All groups share one centre, and each spreads out both ways along 12 directions, with some noise.
Some rows, each with its group after it:
[-2.48  0.06 -0.90 -0.42  1.37  0.87 -0.08  0.39 -0.65  0.84  0.78  1.23
  1.21 -1.29  1.25  0.90]
(1)
[-1.54 -1.59 -0.49  0.85  0.15 -0.96 -0.09 -0.46  0.52 -0.65 -1.75  1.66
  1.43 -0.85  1.70 -1.29]
(0)
[-1.02 -0.59 -0.20  1.33 -2.87  0.18  0.50  0.00  2.04  1.40 -0.37 -1.61
 -0.54  0.61 -0.29  1.36]
(1)
[ 0.21  1.64  0.17 -1.72 -0.59  0.19 -0.50  0.69  1.16 -0.37 -0.44 -0.07
  0.04 -2.56 -0.79  0.93]
(1)
[ 4.74  2.14 -0.48 -0.48  0.84 -2.25 -0.89  2.61  2.24 -0.38  1.36 -2.01
 -0.62  1.26 -1.86 -0.46]
(1)
[ 1.38  1.39  0.85 -0.19  4.55 -0.42 -1.05 -0.02  3.05 -2.30  0.69 -0.84
 -0.71 -1.08  0.74 -0.61]
(1)
[-0.79  0.52  0.34  0.88 -0.75 -0.97 -0.61 -0.82  0.34  0.08  0.40 -0.41
 -0.53 -0.63 -0.14 -0.29]
(3)
[-1.38 -0.88  4.09  1.07 -0.71 -0.27 -0.46 -1.53  0.24 -2.02 -1.56  0.08
  0.23 -0.40  0.50 -0.31]
(2)
[-0.69  0.71  0.44  1.07  0.58 -2.46 -1.06 -0.91  0.42 -0.19  3.03  0.79
  0.93 -0.37 -3.38  1.61]
(3)
[ 1.01 -3.39  2.15  1.90  2.13 -0.32  0.84  0.17  2.43 -1.83 -0.56  0.23
  2.13 -0.18 -2.37  3.66]
(2)
[-0.34 -0.84  0.09  0.98 -0.71 -0.92 -0.77  0.96 -1.96  1.01 -0.32  0.17
  1.28 -0.05  1.44 -0.62]
(2)
[ 1.07 -1.15  0.07 -0.82 -1.56  1.47  0.59  0.33  1.22  2.82  1.20  2.24
 -0.41  0.60  0.06  0.39]
(3)
[ 1.18  0.57  0.80  0.15  1.06 -0.15  1.24 -0.87  0.92  0.96 -0.73  1.22
 -0.10 -2.06  1.52  0.61]
(1)
[ 0.88  0.04 -0.74 -1.28 -0.36  0.49  2.17 -0.64 -0.20 -1.28  2.78 -2.41
  0.21 -0.18  0.31 -1.63]
(0)
[-0.41 -0.70 -2.04  2.61  1.04 -0.48 -1.18 -0.32  0.17  0.49  0.63  1.61
  1.66  0.17  0.71 -1.24]
(0)
[-0.74 -1.00 -2.42 -0.91 -1.61  0.63  0.33  0.99 -0.89  1.86 -0.43  0.06
 -1.03  2.00  1.01 -1.10]
(1)
[ 2.47  2.34  1.05 -1.72 -1.12 -0.40  0.58  0.35 -0.67 -0.34 -1.07  0.48
 -0.94  0.91 -0.38 -1.35]
(1)
[ 3.56  1.46  1.69  2.41  3.14 -2.07  0.87 -1.46  0.24  0.94  1.59  0.43
 -0.31  1.28  1.04 -0.45]
(1)
[ 3.83 -0.29  0.57 -0.78 -1.25  2.59 -0.07 -0.50 -0.93  2.63 -0.68  0.21
 -2.03  0.41  0.63 -0.28]
(3)
[-0.11 -0.04  1.84  0.31  1.31 -0.11 -0.99  0.02 -0.30 -1.38 -2.29  0.12
  0.47 -0.38 -0.01  0.89]
(0)
[ 0.57  0.94  0.73  1.89 -0.72 -0.40  2.34 -0.27  0.53  2.63  2.19  0.76
  0.83 -1.86  2.02  1.11]
(2)
[-0.92  0.35 -0.87  1.66  0.93 -1.87 -2.11 -0.71 -0.09 -0.47 -0.83 -1.40
  0.31 -0.97 -0.01 -0.14]
(3)
[-0.94  0.78 -0.78  0.63  0.85 -2.00 -1.34  0.46 -1.47 -1.17  0.07 -1.67
  0.92 -0.27 -0.49 -0.09]
(3)
[-0.06 -1.34  0.43 -0.03  1.23  0.70 -0.07 -1.08 -0.74  2.20  1.57  1.31
 -2.07 -1.29  0.58  1.23]
(1)
[ 1.27 -0.32  0.89 -1.11 -1.10 -0.85  2.16  1.08 -1.67  1.00 -0.24  0.25
  1.16 -0.05 -0.87  2.18]
(0)
[-1.38 -3.65 -0.15 -3.60 -3.02  1.59 -1.08  1.05 -0.68  0.05 -0.12 -2.32
  3.72  0.45 -0.77  0.44]
(1)
[-0.08  0.94 -1.27  0.88 -1.21 -0.24  0.34  2.67 -2.07  2.02  3.04  0.24
  0.12  1.07 -1.97  2.01]
(0)
[ 1.39  4.30  2.19 -1.60 -0.46 -1.23  0.36 -1.39  0.65 -1.39  1.22 -0.75
  0.87  1.14 -0.38 -2.00]
(1)
[ 0.58  0.93 -0.30 -1.72  0.35 -0.89  2.26 -0.30  2.94 -2.14 -0.10  2.92
  0.43 -1.27 -2.32  0.33]
(2)
[-0.98  0.62 -2.12  0.94 -0.17 -1.43 -2.79  3.22  0.65  1.69 -0.11 -1.85
 -0.69 -0.04  1.56 -0.42]
(3)
[ 0.40 -0.33  0.80  2.01 -0.32 -1.23 -0.11 -0.29  0.95  0.86 -1.03  0.23
 -0.03  0.73  0.56  0.22]
(0)
[-1.78 -0.64  0.00  0.93 -0.50 -0.92 -0.19 -1.59  0.05 -1.15 -0.88  0.63
  0.21 -1.12  0.73 -1.40]
(1)
[-0.52 -1.45  2.30 -0.39 -0.43 -0.90 -0.81 -1.01 -1.57 -0.04  1.21  2.08
  1.53  0.36  0.37 -1.42]
(2)
[-2.03 -0.62  1.36  3.33 -3.80 -3.08 -0.89 -0.77  0.76  3.18  0.70  3.43
 -3.18 -0.21 -1.11  0.85]
(2)
[-0.10 -0.67  1.32 -0.85  0.94 -1.45 -1.46 -1.35  2.23 -0.71  0.17  1.89
  0.54  1.27  0.45 -2.29]
(2)
[ 0.07  1.76  0.07 -0.39 -0.94 -1.33 -0.37  0.15 -1.31 -0.90  0.13  0.59
 -0.27 -1.06 -0.54 -1.23]
(2)
[ 0.43 -3.04 -1.20 -0.10  0.31  0.66  1.41  1.26 -0.37  0.18 -0.43  0.52
  1.12 -0.40  1.86 -0.84]
(3)
[ 0.88  1.21 -0.19  1.80  0.02  0.18  0.72 -0.63  0.64  1.22 -0.29  1.36
  0.27  0.87  0.88 -0.56]
(0)
[-1.19 -1.18 -0.47  0.89  0.49  0.14 -1.22 -0.68  0.18  0.89  1.73 -1.85
  0.52  0.36  1.57 -0.75]
(2)
[ 0.37 -0.06  0.75  2.00 -0.84  0.58  0.52 -0.57  2.11  1.36  0.00 -2.31
 -1.93  1.43  0.39  1.26]
(2)
[ 0.99 -0.44  0.15  0.79 -0.39 -0.88 -0.57 -0.95  1.37  1.89  0.91  0.78
 -1.71  2.93 -2.71  1.38]
(2)
[ 1.69  0.66  1.51 -0.88 -2.02 -0.41 -0.28  0.07  0.16  0.13 -0.73  0.30
 -1.20 -1.19  0.28 -1.36]
(3)
[ 0.62 -3.33 -0.94 -0.39  0.74  0.88 -0.84 -1.20 -1.16 -0.04 -0.48  0.77
  0.93 -0.58 -0.26 -0.35]
(3)
[ 0.03 -2.30  0.24 -1.11  1.87  0.56 -1.59 -1.13 -0.06 -1.29 -0.61 -0.49
  0.17 -0.03 -0.53 -0.06]
(2)
[ 0.06  0.98  0.69 -0.02  1.36 -1.15 -0.93  0.35  1.13 -0.88  0.39  0.31
  2.89  0.66 -0.90  0.51]
(3)
[ 0.17 -1.19  1.29 -0.26  1.39 -0.92 -1.82 -0.95 -0.90 -2.07  1.18 -0.44
  2.26  3.60 -2.98 -0.41]
(2)
[ 2.21  2.17  0.63  1.06  0.37 -0.93 -0.74 -1.82  0.42  0.60 -0.07  0.63
  1.44  1.42 -0.86 -0.45]
(0)
[-1.01  1.52  1.50  0.43  0.45  0.29  0.46  1.13 -1.45 -0.98 -0.30 -0.46
 -0.03 -0.02 -0.73  1.82]
(0)
[-1.70 -0.88 -0.06  0.91 -0.88 -3.01  0.55  0.30  0.17 -0.86  0.66 -0.09
  2.10 -0.89 -0.11 -0.17]
(0)
[-1.57  0.23 -2.65 -0.67  0.43  1.39 -0.87  0.41  1.63  0.57  2.62 -0.60
  0.95  0.39  1.49 -1.69]
(0)
[ 1.48 -0.78 -1.28  1.96 -0.37  0.09  2.24  0.37 -0.16  1.20 -0.52  0.01
  1.11 -1.51  3.16 -0.91]
(3)
[-0.83 -1.96 -0.99  0.74 -3.56 -1.48  0.21  0.62 -2.29  1.46 -1.53 -0.69
 -3.30 -0.53  0.74 -1.17]
(3)
[-0.74 -0.90  2.36  0.50  0.13 -0.30 -0.25 -0.79  2.13 -0.74  0.35 -3.56
 -0.79 -0.20  0.04  1.53]
(0)
[-0.28 -2.08 -0.09  0.39 -0.91 -1.52  0.13  2.40 -0.12 -0.26  1.48 -1.02
 -2.97 -0.74 -0.30 -0.18]
(3)
[ 2.11 -0.54  0.39  2.18 -0.68 -1.54 -0.17 -1.04 -0.33  0.27 -1.24 -2.11
  1.21  0.50 -0.79  0.83]
(1)
[-2.86  1.54  0.31  0.62 -2.20 -1.38  1.73  1.38  2.42  1.44  0.60  0.25
  0.12 -0.16  1.56  0.74]
(0)

New rows, each followed by its group:
[-1.61 -0.62 -0.75 -0.60  1.83  2.27 -1.32 -0.20  0.31 -1.85  2.37  0.75
 -0.98 -2.85 -0.14 -0.56]
(0)
[-1.38 -3.72  0.32 -0.30  0.90  0.80  1.71  1.46  2.10 -0.29  4.00  1.35
  0.32  1.34 -0.97  1.28]
(3)
[ 0.10 -0.25  2.02  1.26 -1.84 -2.30  2.45  0.24  0.70  0.61 -1.26 -0.98
  0.27  0.40  0.61  1.40]
(0)
[-1.39 -1.84 -0.36 -4.04  0.96  1.83  0.31  2.20  0.27 -0.54  0.68  0.86
  0.08  1.58  0.31 -0.28]
(3)
[ 0.88  0.16  0.52 -1.12  1.39  0.42 -0.30 -0.49 -0.09  0.05  0.05 -1.88
  2.98  0.11  0.53  0.74]
(1)
[ 0.51 -0.09  0.90  2.72 -0.94 -0.37  2.33 -0.37  0.04  1.21 -2.45  1.76
  0.55 -0.74  1.57  1.08]
(1)
[-1.31  0.86  0.65  1.67 -1.15 -3.09  1.52  1.00  1.18 -0.48  1.25  0.43
  0.90 -1.41 -0.04  0.65]
(0)
[-1.74 -0.12  1.14  1.65 -0.90  0.38  1.59 -2.72  1.28  0.40  2.70 -2.99
  0.34  0.26 -0.14  1.43]
(0)
[ 0.34  0.76  0.84  1.68  1.63  0.52 -1.21 -0.79 -0.45 -1.25 -1.84  2.67
 -0.55 -0.99  0.18 -0.74]
(0)
[ 1.72 -1.61 -0.75  0.19  1.57 -1.13 -3.02 -0.75 -0.84 -0.73 -1.58  0.19
  1.74  1.05 -0.46 -1.84]
(0)
[-0.12 -0.22 -0.81  0.67 -1.64  0.13 -1.46  0.53  0.05  1.48 -1.28 -1.18
 -1.66 -0.70  2.03 -1.54]
(3)
[ 0.93  0.23  1.44  0.78  0.83  0.42 -1.20 -1.35 -0.91 -1.07 -1.64  0.52
 -1.16  0.32 -0.64 -0.44]
(0)
[-0.58 -0.13 -0.93 -0.52 -2.28  1.09  0.11  3.12 -0.49  1.53 -0.24 -0.49
  0.50  1.67 -0.89  1.69]
(1)
[-1.68  0.22 -0.73 -1.49  0.24  2.16  1.16  0.48 -0.45 -0.35  0.52 -0.71
  0.34  0.05  1.46 -0.18]
(0)
[ 1.22 -2.17 -0.18  1.19  0.14  1.29 -0.83  0.22  1.72  1.24  1.47  1.03
  2.78  0.47  0.45 -0.01]
(3)
[ 0.13 -0.05 -0.57 -0.26  0.93  0.74 -0.43 -0.64  2.92  2.38 -0.37  2.01
  0.78  0.19  0.86  0.95]
(3)
[ 1.56 -0.26 -1.10  0.74  1.04  1.48 -1.34  0.99 -0.74  1.27  0.54 -0.07
 -0.28  1.48 -0.21  0.23]
(0)
[-0.51 -1.99  0.69 -1.31  0.23  0.61 -0.81  1.37  1.71 -0.74  0.74  0.41
  1.18  0.98 -0.12 -0.30]
(3)
[-0.39 -0.81  0.73  0.53 -1.15 -0.54  0.59  0.94  0.02 -0.11 -1.06 -0.41
  1.59  2.01  0.26  0.07]
(3)
[-0.11 -0.20 -1.00  0.92  0.39 -0.84 -1.24  0.12  1.21 -0.06  0.89 -0.75
  1.01  0.61  0.56 -1.23]
(0)
[ 1.51  0.25 -0.41 -0.29  3.85  0.60 -0.56 -1.72  1.27 -0.63 -0.42  0.28
  0.82 -1.79  0.64  0.25]
(3)
[ 0.14 -0.83  0.58 -0.16  1.25  0.95 -0.06  0.12  2.21 -0.40 -1.19  1.16
 -3.66 -1.77  0.96 -0.02]
(1)
[ 2.03  1.92  0.24  0.44 -1.41  0.20 -1.73 -0.90 -0.11  3.74  0.09  0.89
  0.06  1.81 -1.66  1.69]
(3)
[-0.27  0.27  0.72 -1.01 -0.63 -0.07 -0.10  2.59 -2.10 -0.38 -1.85  1.72
 -1.57 -0.23 -0.53  0.58]
(0)
[-1.21  0.50 -2.07  1.60  0.63 -0.80  0.45  1.04  1.43 -0.57 -1.01  0.65
 -0.54  0.59  1.82 -1.63]
(1)
[ 1.44  0.63  1.87  0.49 -1.08 -0.51  0.29  0.35  1.68  0.45 -0.41  0.23
 -0.16  0.60  0.05  0.08]
(3)
[-2.90  1.05 -0.17  1.38 -0.12 -1.48  1.58 -2.59  0.82  0.12 -1.72  0.31
  1.25  0.63  0.74  0.58]
(3)
[ 0.76 -1.56 -1.11  1.57  0.50 -2.25 -1.97  0.08 -0.57 -2.15 -1.14  1.57
 -0.87 -0.44  0.29 -3.93]
(0)
[-1.00 -2.59 -0.52  0.34  0.36 -1.69  0.68  0.53  3.04  0.75 -1.33  1.42
 -1.57 -1.06  0.92  0.76]
(3)
[-1.25 -0.41  0.28  2.16  0.69 -0.53 -0.50  0.08  0.29 -0.88 -0.65 -1.08
  2.76 -1.11 -0.15  1.75]
(1)
[ 0.52  1.18  1.36  0.22 -1.54 -2.53  1.72  2.22  1.36 -0.15  0.16 -0.41
 -1.21 -0.70  0.23  0.36]
(0)
[-1.74 -2.81  0.77  0.49  0.24  0.61 -1.53  0.85 -1.20 -0.34 -1.55 -0.09
 -1.15 -0.44 -0.20  1.39]
(0)
[-0.40 -0.23  0.32  1.55 -1.75  0.16 -0.64 -0.24 -0.02 -0.53  0.62 -0.82
  2.75 -0.14  1.24 -1.92]
(3)
[ 0.20 -0.22  0.34 -0.45  0.84  0.80 -2.05 -0.18 -0.91  0.23 -1.50  0.39
  0.55  0.95 -0.31  0.42]
(0)
[ 1.77  0.57  1.26 -0.41  2.57 -1.27 -1.29 -0.40  1.65 -1.64  2.40 -1.03
 -0.96  0.89 -0.45 -1.64]
(1)
[-2.61 -3.06 -2.16 -1.36  1.57  0.36 -0.32 -2.58  0.97  1.96 -3.45  2.60
  0.41  1.15  0.24  1.43]
(3)
[ 0.70 -1.57 -0.24  1.36 -1.25 -0.73  0.24  0.89  2.18  0.61 -0.43 -0.99
  0.00 -0.01 -0.14  0.74]
(1)
[-0.52  1.52  2.49 -0.76  1.77  1.37  0.05  0.41 -0.60 -1.21  0.26 -0.03
  1.28  1.77  0.60  0.27]
(1)
[ 0.41 -0.37  0.82  0.23 -0.14 -0.66  0.43 -0.01  1.38  0.23  1.37  0.79
 -0.54 -0.39 -0.69  0.52]
(3)
[-0.14 -0.87 -1.85  1.05  0.45 -0.93 -0.87 -0.25 -1.10  0.14  1.17  0.56
  2.31  0.45 -0.51 -0.86]
(0)
[-1.05 -1.17  0.30 -0.51  0.60 -0.17 -0.12  0.85  1.86 -1.10  0.26 -0.95
  0.17 -1.63  1.28 -0.27]
(0)
[-1.13 -0.41  2.58 -0.48 -0.18  2.39  0.24  1.22 -0.20 -0.76 -1.53 -0.13
  1.15  0.12 -0.14  2.51]
(1)
[-1.03 -2.66 -0.14 -0.89 -1.84 -1.12  0.35  0.51  1.36  0.74 -2.74  2.23
 -1.19 -0.86  2.30 -1.74]
(0)
[-1.65 -0.07 -1.42  0.19 -4.52 -0.74  1.14  0.73 -0.08  0.82 -1.69  0.06
  1.75  0.27  0.12 -0.52]
(1)
[ 0.25 -2.30 -1.04  1.69  1.12 -0.50 -2.21  1.32 -1.96  1.21 -0.15 -1.83
  0.62 -1.10  0.73  1.04]
(2)
[ 0.15  3.89 -0.39  1.86  1.16 -0.76  0.96 -1.61 -0.22  1.77  1.16 -1.19
  1.35  1.38  1.00  0.74]
(1)
[ 0.91 -0.50 -0.70  0.49  0.35 -1.84 -1.54 -2.55  0.90  0.60  1.01  0.44
  3.49  0.53 -0.65 -1.02]
(0)
[-0.03  0.12 -0.34  0.16 -0.92 -0.01 -0.98  1.25 -0.27  0.85 -1.30 -1.32
 -0.45  0.90  1.24 -0.61]
(3)
[ 0.93  0.38  0.53  1.44 -1.99  0.73  0.29 -1.10 -2.04 -0.45  1.40 -1.02
  2.30 -0.29  0.75 -1.95]
(3)
[ 0.19 -0.76 -0.15  0.72  0.37 -0.95 -2.68  1.22  2.77 -0.46 -1.63 -2.61
 -0.73  0.88  2.74 -2.70]
(2)
[-0.16 -0.31 -1.52  2.12 -0.03 -0.41  0.24  1.12  1.67  0.07 -1.20 -1.17
 -0.63  1.53  0.87 -0.24]
(1)
[-0.43  0.28  1.11 -1.16  1.04  0.04 -0.13  2.18 -0.65 -1.46 -0.66 -1.17
  0.58 -0.71 -0.41  1.63]
(0)
[-0.86  0.54  0.05  0.85  0.22 -0.90  0.63  0.85 -0.25 -1.68  1.64  0.37
 -0.19 -1.77 -0.55 -0.12]
(0)
[-0.99 -2.04 -2.11  1.96  1.50 -1.04 -2.69 -0.10 -0.66 -3.15 -2.35 -1.91
 -1.08  0.44 -0.79 -1.74]
(1)
[-2.29 -1.98  1.68 -0.89 -2.51 -1.81  0.90 -0.08  1.40 -0.26 -1.95  1.10
 -1.78 -1.82  1.24 -0.43]
(0)
[ 0.62  0.41  1.22 -0.02  0.50 -1.90 -1.03 -0.45  1.38 -0.60 -1.30  1.87
  0.42  1.40 -0.68 -0.77]
(2)
[ 0.96 -2.42 -0.44  0.86  0.63  0.99  0.07 -0.40  1.06  0.17 -0.58  0.49
  2.07 -0.57  1.60 -0.82]
(3)
[-0.02 -0.53 -0.80  0.13  0.89  1.33 -1.05  0.76 -0.64 -0.45  1.21 -1.45
  1.32  0.11  1.23 -1.11]
(3)
[-0.97  0.87  0.54 -0.64 -1.48  0.84 -2.85  0.15  1.29  1.72 -0.41 -0.22
  0.70  2.40 -0.15  0.05]
(3)
[ 0.90  0.67  0.62 -0.32  0.57  0.68  2.02 -1.58  0.02  1.34  2.96  0.44
  1.39  0.34  0.32  0.52]
(2)
[-0.38 -1.07 -0.89  2.41 -0.49 -2.52 -1.11 -1.99 -0.51  0.42  0.76  2.31
  2.01 -0.15 -1.18 -1.02]
(0)
[-1.36  0.17  0.62  1.33  0.79 -1.02 -0.60  0.39  0.39 -2.27  1.00 -1.13
 -0.15 -1.08 -0.30 -0.34]
(0)
[ 2.33 -1.70 -1.07  0.14  0.78  1.76 -1.35 -3.77  0.63  1.20  0.61 -0.53
  0.40  1.49  0.49 -2.16]
(0)
[-1.27  1.14 -2.30 -1.14 -1.00  1.66  0.26  0.30 -0.99 -1.07 -1.81 -2.65
 -1.58 -0.18 -0.06 -0.25]
(2)
[-1.26 -0.02 -0.57  2.54 -1.68 -2.06  0.38  0.34 -1.20  0.46  1.59 -1.00
  0.84  0.52 -0.61  0.21]
(3)
[ 1.79  1.91 -1.22  0.80  1.72 -0.78 -0.59  1.83  1.93  1.89  1.65  0.38
  0.28 -1.87  1.29  0.51]
(3)
